The first 7 rows are patterns. Each new row is the sum of 2 different patterns, raised or lowered, with some noise. Before adding, each is slid sideways (what falls off one end comes back at the other) and multiplied by a number that may be negative. Names go in the order of the patterns.
Known rows, each followed by the names of its patterns:
-.18	.04	.16	.01	.02	-.32	.00	-.15	.10	.18	.01	.15	-.04	.03	.01	.00	-.01	-.18	-.07	-.19	-.17	-.02	-.02	.04	-.11	-.20	-.16	-.05	.07	-.03	.01	-.08	.01	.17	.02	-.12	.02	-.06	-.08	-.02	.03	.06	.04	-.07	-.04	.27	.09	-.15 -> z264
-.19	-.02	-.02	.02	.16	.04	-.09	.02	-.04	-.12	-.04	-.02	-.07	-.02	.01	.00	.19	.06	.04	-.04	.03	.08	.01	-.22	-.08	-.01	-.15	.11	.02	.04	.01	.05	.17	.15	-.04	-.01	-.25	-.18	-.18	-.13	.00	.03	-.04	.04	-.08	-.05	.20	-.18 -> z318
-.16	.22	.02	.15	.03	.23	-.02	.03	.02	.21	.06	-.14	.14	.06	.01	.03	.27	-.06	-.01	.02	.07	.10	.00	-.05	.24	-.04	.15	.10	-.01	.00	-.06	-.17	.04	.00	.23	.03	-.08	-.07	.08	-.17	.09	-.17	.07	.10	.00	.13	.32	.03 -> z369
-.11	.03	-.03	.14	.21	.32	-.01	-.11	.19	-.10	-.10	.32	.02	.00	-.13	-.19	.18	-.01	-.01	-.32	.25	.04	.03	-.01	-.19	.09	-.06	-.11	.32	-.01	.24	-.02	.23	.01	.11	.14	.19	-.06	-.10	-.15	-.25	.32	-.13	.01	.06	.05	.12	.06 -> z955
.19	.13	-.10	-.08	-.08	.08	.09	.01	.01	-.07	.09	.03	.03	-.05	.02	.06	.13	-.02	-.02	.03	.00	.21	-.02	.01	.20	-.04	.09	-.15	-.13	.12	.02	-.06	-.07	.16	-.08	-.24	.01	.10	.02	.21	-.01	-.21	.00	-.13	.01	-.19	.05	-.06 -> z686
-.06	.15	-.27	.14	.05	-.02	-.17	-.05	-.25	-.03	-.17	.17	-.02	.10	-.21	.14	-.04	.07	-.02	-.09	-.16	.05	.08	.10	.12	-.01	.03	-.11	-.07	.01	.10	.32	.12	.10	-.04	.00	-.06	.06	.09	.05	-.01	.10	-.03	.32	.03	-.19	-.06	.04 -> z462
.12	.03	.05	-.07	.00	.06	.02	-.04	.24	.03	.02	-.11	.03	-.01	.08	-.07	-.15	.22	.13	.00	.19	-.03	.26	-.14	.19	-.04	-.14	-.03	.13	-.10	.00	-.14	.05	.00	.16	.12	.01	.02	-.18	.27	.20	-.24	-.09	-.05	-.09	.07	-.32	.04 -> z754

New rows, each followed by the names of its patterns:
.09	-.03	.20	.11	-.22	-.12	-.23	-.06	.08	.02	.04	-.15	-.07	-.09	.00	.02	.01	.05	.06	.01	.12	.05	-.08	.22	-.06	-.05	.18	.01	.13	-.06	-.18	.11	.24	.02	-.18	.00	-.02	-.09	.05	.12	-.22	.18	-.12	-.11	.14	-.11	.15	-.18 -> z264 z686
.24	.35	.21	.21	.12	.22	.17	.20	.09	.08	.18	.25	.18	.10	.25	.21	.06	.16	.10	.31	.27	-.05	.12	.29	.33	.06	.12	.33	.17	.32	.15	.18	.13	.21	.18	.18	.21	.25	.15	.21	.06	.23	.30	.35	.33	.14	.16	.15 -> z264 z686
-.24	.02	.02	-.16	.25	-.13	-.07	-.19	-.08	-.12	-.17	-.24	-.42	-.03	.01	-.13	.10	-.23	-.02	-.37	.03	-.10	-.30	-.13	-.06	-.19	.01	-.22	-.16	-.11	-.02	-.04	-.13	-.06	-.25	.17	.02	-.38	.01	-.08	-.32	-.20	-.38	.05	.03	-.06	-.31	-.21 -> z264 z754
.28	.12	.16	-.08	-.03	-.06	.02	.26	.02	-.02	.22	-.08	.35	-.13	-.31	.02	.03	-.11	.05	-.13	.04	-.18	-.06	-.09	-.05	-.10	-.06	-.36	.11	-.15	.08	-.37	.16	-.14	.21	.06	-.17	-.24	-.04	.13	.14	.09	.00	-.03	-.04	-.07	.00	.02 -> z686 z462
.15	.16	-.22	.10	-.08	.29	-.14	.02	-.19	-.09	.06	.10	.11	-.31	-.28	.13	.09	.01	.16	.01	.27	-.11	-.34	-.13	-.10	.10	-.03	-.01	-.05	-.03	-.23	.00	-.08	.13	-.27	-.03	.05	.09	.12	-.16	-.21	.20	-.26	.01	-.21	.26	-.12	.22 -> z462 z754
.14	.07	.06	.17	.19	.17	.13	.21	-.08	.20	.15	.26	.11	.16	.14	.31	.30	-.03	.09	.16	.16	.16	-.04	.40	-.02	.23	.18	.12	.14	.24	.12	.22	.22	.12	-.10	.09	.23	.16	.41	-.08	-.14	.37	.15	.21	.12	.18	.40	.26 -> z686 z754
-.33	-.05	.03	-.18	.17	.08	-.15	.05	-.04	.08	.08	-.11	.09	.07	.25	-.30	-.06	-.07	.02	.08	-.24	-.02	.12	-.31	.02	-.19	-.03	-.25	-.08	-.15	-.10	-.17	-.20	-.03	.18	.28	-.31	-.07	-.06	-.11	.16	-.15	.02	-.05	-.20	-.03	-.26	-.17 -> z264 z955
.10	.18	.03	.25	.39	-.14	.19	.04	-.01	.20	-.22	-.08	.20	.25	-.01	.06	.01	.14	-.03	.11	.31	.11	-.02	.00	.24	.00	.14	.05	-.01	.10	.25	.15	.25	.05	.23	.01	.31	-.08	.02	.00	.15	.04	.11	.07	.29	.12	.24	.05 -> z369 z754
.04	.23	.04	.08	-.05	.22	.23	.20	.15	.04	.17	-.06	.20	.04	.07	.14	.15	-.05	-.10	-.08	.06	.12	.15	.21	.05	.03	-.05	.25	.16	-.02	-.19	.04	.15	.16	-.10	.17	.06	.27	.02	.02	.12	.24	.12	.22	.25	.24	-.01	.03 -> z462 z754
-.13	-.18	-.25	-.17	-.13	-.12	.35	-.04	-.04	-.27	-.16	-.23	-.04	-.13	-.25	.05	.06	-.18	.29	-.15	-.11	-.32	.04	-.26	-.14	-.44	.09	-.21	-.17	-.44	-.17	-.41	-.05	-.21	.01	-.15	-.22	-.12	.13	-.40	-.16	-.23	-.32	-.25	-.36	-.04	.05	-.03 -> z462 z754
-.03	.06	.14	-.21	-.08	-.01	-.17	.10	-.06	-.04	-.02	-.12	-.01	.24	-.04	-.11	.18	-.04	.03	-.29	.06	-.13	.02	-.02	.17	-.04	-.23	.04	.00	-.09	-.01	-.06	-.11	.10	.01	-.02	.12	-.14	.11	.05	-.12	.10	.16	-.02	.15	-.07	-.05	-.15 -> z369 z462
-.07	.07	.14	.17	.22	.00	-.02	.19	.10	.14	-.17	.29	.34	.16	.08	-.16	.20	.02	.04	.34	-.03	.50	.17	.29	.24	.18	.43	.20	.19	-.02	-.19	-.16	.49	-.09	.12	.04	.17	.22	.27	.08	.14	.10	.10	.51	.56	-.09	-.08	.22 -> z955 z754
.04	.12	.44	.26	.09	-.10	.27	.03	.08	.33	.03	-.03	-.16	-.13	.21	.14	.10	-.28	.22	-.17	-.03	-.03	-.12	.15	.04	-.11	.31	.00	.29	-.01	.29	-.17	.15	.36	.30	-.05	.01	-.19	.01	.26	-.10	.10	.26	.14	.37	.15	.10	-.03 -> z955 z462
-.09	.10	-.02	.07	.04	-.09	.02	-.24	-.10	.25	.04	-.11	.02	-.10	.11	-.03	-.21	-.17	.03	-.20	-.05	.28	-.27	.17	-.29	.10	-.30	-.18	-.08	.08	-.30	-.10	-.03	-.12	-.11	.11	.04	-.29	.04	-.18	.20	.10	-.36	-.12	-.04	-.33	.06	-.46 -> z369 z754
.06	.08	.13	.23	.04	-.01	-.05	-.05	-.06	.08	.27	.06	.09	.01	.03	.12	.13	.13	.02	.05	.15	.03	.09	-.01	-.12	-.14	.12	-.02	.18	-.17	.18	.18	.14	-.16	-.01	-.36	-.13	-.29	.07	.01	.15	-.19	.17	-.06	.04	.19	-.20	-.22 -> z318 z462
-.20	-.46	-.25	-.17	-.01	.01	-.24	-.30	-.45	.05	.13	-.41	-.20	-.24	-.22	.07	-.42	-.21	-.02	-.18	-.18	-.22	-.12	-.02	-.09	-.25	.05	.14	-.04	-.37	-.31	-.12	.08	-.18	-.26	-.25	-.02	-.28	.11	.00	.12	-.14	.00	-.15	-.26	-.18	-.03	-.41 -> z264 z754
.23	.32	.16	.08	-.11	.28	.04	.13	.13	.28	.10	.42	.15	.28	-.09	.12	.04	.39	-.02	.11	.05	.13	.36	.24	.04	.19	-.02	.06	-.01	-.01	.30	.20	.07	-.05	-.04	-.07	-.18	.14	.19	.17	.21	.03	-.13	.12	-.08	.13	-.33	.11 -> z686 z462
-.14	-.24	-.12	.00	-.06	.17	-.31	-.22	.35	-.05	-.10	.07	-.09	.29	.07	-.08	-.12	-.03	.03	-.11	-.08	-.05	-.03	-.23	-.04	.00	.22	-.01	.02	-.12	.07	.16	-.19	-.31	-.08	-.17	-.09	-.16	.11	-.15	.02	.12	.12	-.02	.04	-.04	-.08	-.19 -> z318 z754
.01	.00	.17	.04	.01	-.21	-.23	-.04	-.02	-.01	.13	.00	.09	-.09	-.08	.04	-.15	-.17	-.23	.10	-.01	.03	-.09	.04	-.22	.22	-.10	-.03	-.12	.10	.12	.11	-.01	.14	-.12	-.15	.00	.16	-.09	.02	-.10	.03	.09	-.01	-.03	-.16	-.14	-.07 -> z369 z462
.23	.14	-.30	-.07	-.03	-.10	.06	-.39	.04	.11	-.09	.05	-.10	.08	.11	-.06	-.06	.23	.06	-.10	-.04	.18	-.02	.02	-.07	-.24	.19	.24	-.01	.24	-.03	.34	-.14	.20	-.15	-.20	.05	.16	-.03	-.05	-.16	.05	.01	.18	.03	-.02	.01	-.12 -> z686 z754
.19	-.06	.01	-.22	-.12	.08	.01	-.18	-.17	-.10	-.16	.03	.02	-.09	-.07	-.05	.11	.03	-.12	-.17	-.24	-.16	-.20	-.15	-.20	-.02	-.07	-.17	-.08	-.16	.21	-.10	-.26	-.08	-.03	.02	-.07	.02	.05	-.03	-.16	-.16	-.23	-.06	.03	-.07	.03	-.05 -> z318 z686
-.06	.05	.25	-.06	-.03	-.08	.20	-.05	.06	-.14	.17	.16	-.07	.23	.49	.07	-.17	.23	-.06	.18	.19	.26	.09	.08	.16	.19	.14	-.19	.12	.16	.10	.11	.26	-.07	.03	.06	.15	.09	.03	-.05	.28	.00	.15	.07	.05	.04	-.06	-.12 -> z369 z686
.03	-.05	-.11	.06	-.07	.09	-.04	-.07	.16	.07	.08	.18	-.14	-.12	.04	.10	-.01	.19	.05	.01	.06	-.01	-.13	.04	.07	-.02	.06	-.09	.08	.22	-.04	.13	-.03	.20	.21	-.02	-.14	.03	.10	-.20	.23	.26	.10	-.01	.08	.04	.21	.18 -> z318 z686
.00	.11	.09	-.29	.04	-.01	.49	-.16	-.14	-.09	.08	-.03	.03	-.10	.15	-.16	-.01	-.07	.35	-.14	-.17	.15	-.10	-.02	.10	.30	.09	.24	-.24	.31	.04	-.18	.09	-.03	-.04	.12	.25	-.05	-.12	-.16	-.20	.11	.10	-.20	.29	.05	-.10	.09 -> z369 z955
.39	-.04	.12	.13	-.13	-.08	.21	.07	.33	.02	.10	.22	.66	-.09	-.07	.29	.13	.41	.04	.35	.18	-.13	.14	.09	.19	-.20	.22	.06	-.01	-.04	.39	.14	.19	.35	-.10	.29	.08	-.01	.26	-.02	.17	.28	.09	.14	-.08	-.24	-.14	.11 -> z369 z955
-.31	-.32	.09	.01	-.13	-.31	-.24	-.10	-.20	-.23	-.47	-.01	-.26	-.27	-.14	-.34	.09	-.11	-.17	.19	-.20	.00	-.17	.00	-.11	-.04	-.19	.12	-.10	-.25	-.30	-.44	.00	-.34	-.11	-.13	-.13	.02	-.08	-.26	-.11	-.22	-.07	.00	-.04	-.25	-.31	.02 -> z318 z955
.09	.00	.03	.10	.02	-.01	.03	-.02	.08	.03	.04	.12	-.07	.12	.03	.16	-.03	-.05	.02	-.02	.05	.02	-.10	.02	-.04	-.02	-.20	.18	-.22	-.17	.06	.06	.10	.33	.00	-.31	.15	-.13	.08	-.16	.19	-.08	.15	.09	.04	-.04	-.19	.15 -> z369 z686
-.06	-.10	-.06	-.06	.26	-.06	-.19	-.02	-.18	.23	.26	-.17	-.15	-.05	-.11	-.04	-.30	.02	.03	-.01	.04	-.07	.14	.07	.04	-.09	.21	.08	.00	-.27	-.08	-.02	-.06	.02	-.08	.20	.10	.04	.28	.11	.16	-.15	-.07	-.19	-.28	-.15	.09	-.06 -> z318 z754
.18	.02	-.02	.11	-.10	.18	-.15	-.01	.28	.15	.26	.38	.31	.37	.10	.09	.05	-.01	.20	.16	.08	.10	.17	.31	.23	.12	.07	.04	.46	.10	.06	.23	.14	.19	.19	.12	.11	.17	-.24	.06	.08	.24	.07	.07	.07	.41	.32	-.01 -> z318 z754
.07	-.12	-.15	.05	.03	.10	.10	.01	.06	-.27	-.13	-.03	-.02	-.19	.19	.03	-.28	-.12	.03	.10	.27	-.07	.00	.02	.13	-.02	.11	-.18	-.05	.15	-.13	.10	-.15	-.25	.10	-.19	.06	-.26	-.01	-.06	-.11	-.19	.20	.11	.14	.14	-.25	.10 -> z955 z754
-.09	-.07	-.21	.02	-.12	-.18	.07	-.07	.13	-.10	.08	-.19	.03	.05	-.08	-.08	-.16	-.05	-.16	.07	-.15	-.02	.02	-.13	.08	.13	-.14	-.10	-.09	-.12	.08	.30	-.08	-.03	.04	.02	-.15	.18	-.17	-.13	-.11	-.13	.10	-.11	-.12	-.28	.11	.01 -> z955 z686
.31	.00	-.05	-.06	.06	.20	.13	.00	-.07	.05	-.14	.05	-.02	-.08	-.04	.10	-.06	.08	.15	-.11	-.11	-.05	-.13	.07	-.11	-.15	-.22	.15	.23	-.03	-.23	.05	-.01	.34	-.03	.12	-.18	-.24	-.02	-.15	.15	-.18	-.13	.13	.07	.16	.10	.12 -> z264 z754
.10	-.04	.14	.07	.12	.04	.26	.05	.15	-.07	.07	.13	-.01	-.11	-.11	.22	-.02	-.13	.06	.00	.09	.23	-.03	.10	.04	.14	.04	.09	.31	.08	.00	-.06	-.04	.14	.31	.07	.18	.10	.35	-.08	.20	-.15	-.07	.21	.18	.22	.14	.01 -> z369 z686
-.03	-.16	-.06	.14	-.21	.07	-.24	.09	.06	.08	.18	.23	.04	-.26	.37	.14	-.09	-.06	.12	-.11	.07	-.23	.17	.15	-.10	.13	-.05	.00	.07	.20	-.08	.19	.03	.05	-.01	.03	-.06	.23	-.13	.00	.25	.08	-.02	.11	-.15	.22	-.12	.32 -> z369 z754
.04	-.07	-.24	.01	.06	-.24	.09	.10	.02	-.03	-.06	-.19	-.25	.13	.04	.04	-.21	-.13	.08	-.12	.02	-.10	-.05	-.23	.09	-.02	-.06	-.16	-.07	-.01	.02	-.17	-.16	-.09	-.09	-.17	.05	-.02	.22	.08	-.10	-.18	.03	.12	-.08	.02	.31	-.09 -> z369 z686
.08	.31	.09	.24	.17	.05	.57	.12	.25	.14	.27	.23	.23	.23	.29	.15	-.05	.07	-.02	.47	.06	.19	.15	.24	.35	.07	.01	.18	.03	.30	.15	.49	.02	.11	.39	.13	.04	.44	.17	.25	.04	.02	.22	.08	.15	-.08	.45	.03 -> z955 z754
.01	.29	.05	-.13	.21	-.12	.14	.01	.06	.03	-.01	.13	.29	-.04	-.13	.16	.12	-.09	.10	.42	-.05	-.08	.00	-.07	.10	.16	-.03	.31	-.04	.28	.05	.04	-.11	-.16	-.07	.10	.07	.15	.00	-.07	-.05	.13	-.19	.06	-.16	.10	.09	-.02 -> z369 z686
.20	-.19	.01	-.02	-.17	.15	.07	.25	-.10	-.03	.39	.29	.04	.11	-.22	.11	-.13	-.13	.05	.06	.08	.10	-.06	.01	.29	-.26	-.14	.04	.11	.09	.24	.05	.02	.21	-.11	-.13	.04	-.07	.04	-.12	.18	-.06	.28	.24	.14	-.04	.18	.13 -> z318 z754
.10	.14	.08	-.03	-.29	-.07	-.16	.01	-.05	-.09	.17	.14	-.06	.02	.01	.07	-.18	.18	.36	.19	-.12	-.10	-.09	-.08	.13	.20	.15	-.01	.10	-.15	.18	-.20	-.13	-.12	.23	.09	-.05	-.10	-.13	.03	.02	-.16	.19	-.05	.20	-.07	.09	-.12 -> z955 z686
.14	-.15	-.23	-.20	-.14	-.37	-.08	-.12	-.13	-.30	-.09	-.24	-.06	-.26	-.19	-.31	-.21	-.35	-.17	-.30	-.23	-.34	-.38	-.23	-.02	-.08	-.20	-.10	-.39	-.47	-.34	-.31	-.27	-.40	-.34	-.24	-.29	-.01	-.05	-.11	-.08	-.43	-.29	-.05	-.25	-.20	-.12	-.53 -> z318 z462
-.10	.13	.09	.17	.08	.00	.13	-.05	-.24	.09	.11	.25	.20	-.03	-.14	.11	-.16	.11	-.22	.12	.08	.15	.21	.19	.02	-.13	.25	.12	.16	.07	.19	.09	.08	.08	.17	.10	-.03	.23	.07	.05	.10	.22	.14	.02	.06	.22	.11	.09 -> z369 z686
-.20	-.19	-.14	-.39	-.12	-.14	-.14	-.34	-.27	-.17	-.03	-.38	-.11	-.33	-.17	-.05	-.25	-.15	.03	-.28	-.13	-.49	-.09	-.16	-.05	-.12	.03	-.31	.10	-.22	-.15	-.15	-.26	-.53	-.25	.00	-.36	-.06	-.42	-.28	-.22	-.06	-.14	-.11	-.36	-.03	-.04	-.34 -> z369 z754
-.11	-.05	-.07	.02	.03	.06	-.07	-.11	-.24	-.06	-.01	.24	.35	.20	.16	-.05	-.05	-.05	-.01	.12	.04	-.19	.19	.09	.27	.02	-.21	-.18	-.03	-.01	.08	-.23	.17	.05	-.04	-.11	-.06	-.25	-.06	-.31	.06	-.09	.08	-.21	.03	-.07	.19	.04 -> z318 z462
.13	.02	.24	-.03	.17	.08	.27	.04	.14	.12	.25	.00	-.06	-.13	-.19	.33	.03	.00	.04	.08	.13	.25	-.08	.04	.15	.13	.30	.19	-.09	.03	.22	-.10	-.10	.44	-.02	-.16	-.08	-.04	.20	.17	.01	-.42	.21	-.03	.07	-.12	-.11	.05 -> z955 z686
-.35	-.25	-.53	-.45	-.11	-.17	-.38	-.08	-.41	-.02	-.45	-.26	-.35	-.49	-.55	-.25	-.25	-.47	-.41	-.36	-.33	-.38	-.22	-.34	-.31	-.57	-.19	-.08	-.55	-.42	-.36	-.41	-.46	-.51	-.31	-.26	-.33	-.35	-.37	-.27	-.46	-.28	-.46	-.21	-.29	-.30	-.36	-.19 -> z369 z754
.21	-.03	-.20	-.05	-.21	.04	.17	-.06	.10	.17	.22	-.03	.17	-.22	-.12	.07	.05	.03	-.18	-.18	.03	-.01	.24	.05	.11	.06	.04	-.02	-.02	-.13	.08	.03	-.17	.12	-.05	.01	-.01	-.20	-.08	-.09	.19	.09	-.07	.08	.08	.08	-.08	.07 -> z318 z686
.11	-.29	-.17	.03	-.06	-.02	-.08	.06	-.10	-.19	-.01	-.21	.08	.09	-.21	-.05	.07	.06	.01	.11	.24	-.07	-.08	.04	-.16	-.20	.11	-.02	-.04	.08	.18	-.03	.04	-.11	.02	.20	.01	.04	-.29	-.24	-.17	-.15	.04	-.07	-.07	.00	-.05	-.06 -> z318 z686
.09	.10	-.17	-.46	-.34	-.03	.22	-.13	.22	.11	-.32	.02	.11	.10	.29	-.39	.07	.23	.44	-.20	.11	-.14	.33	.12	-.07	.14	.36	-.19	.35	-.13	.26	-.32	.08	-.11	.14	-.25	.18	.08	.23	.38	-.10	.13	-.01	-.07	-.09	-.04	-.02	.26 -> z955 z462
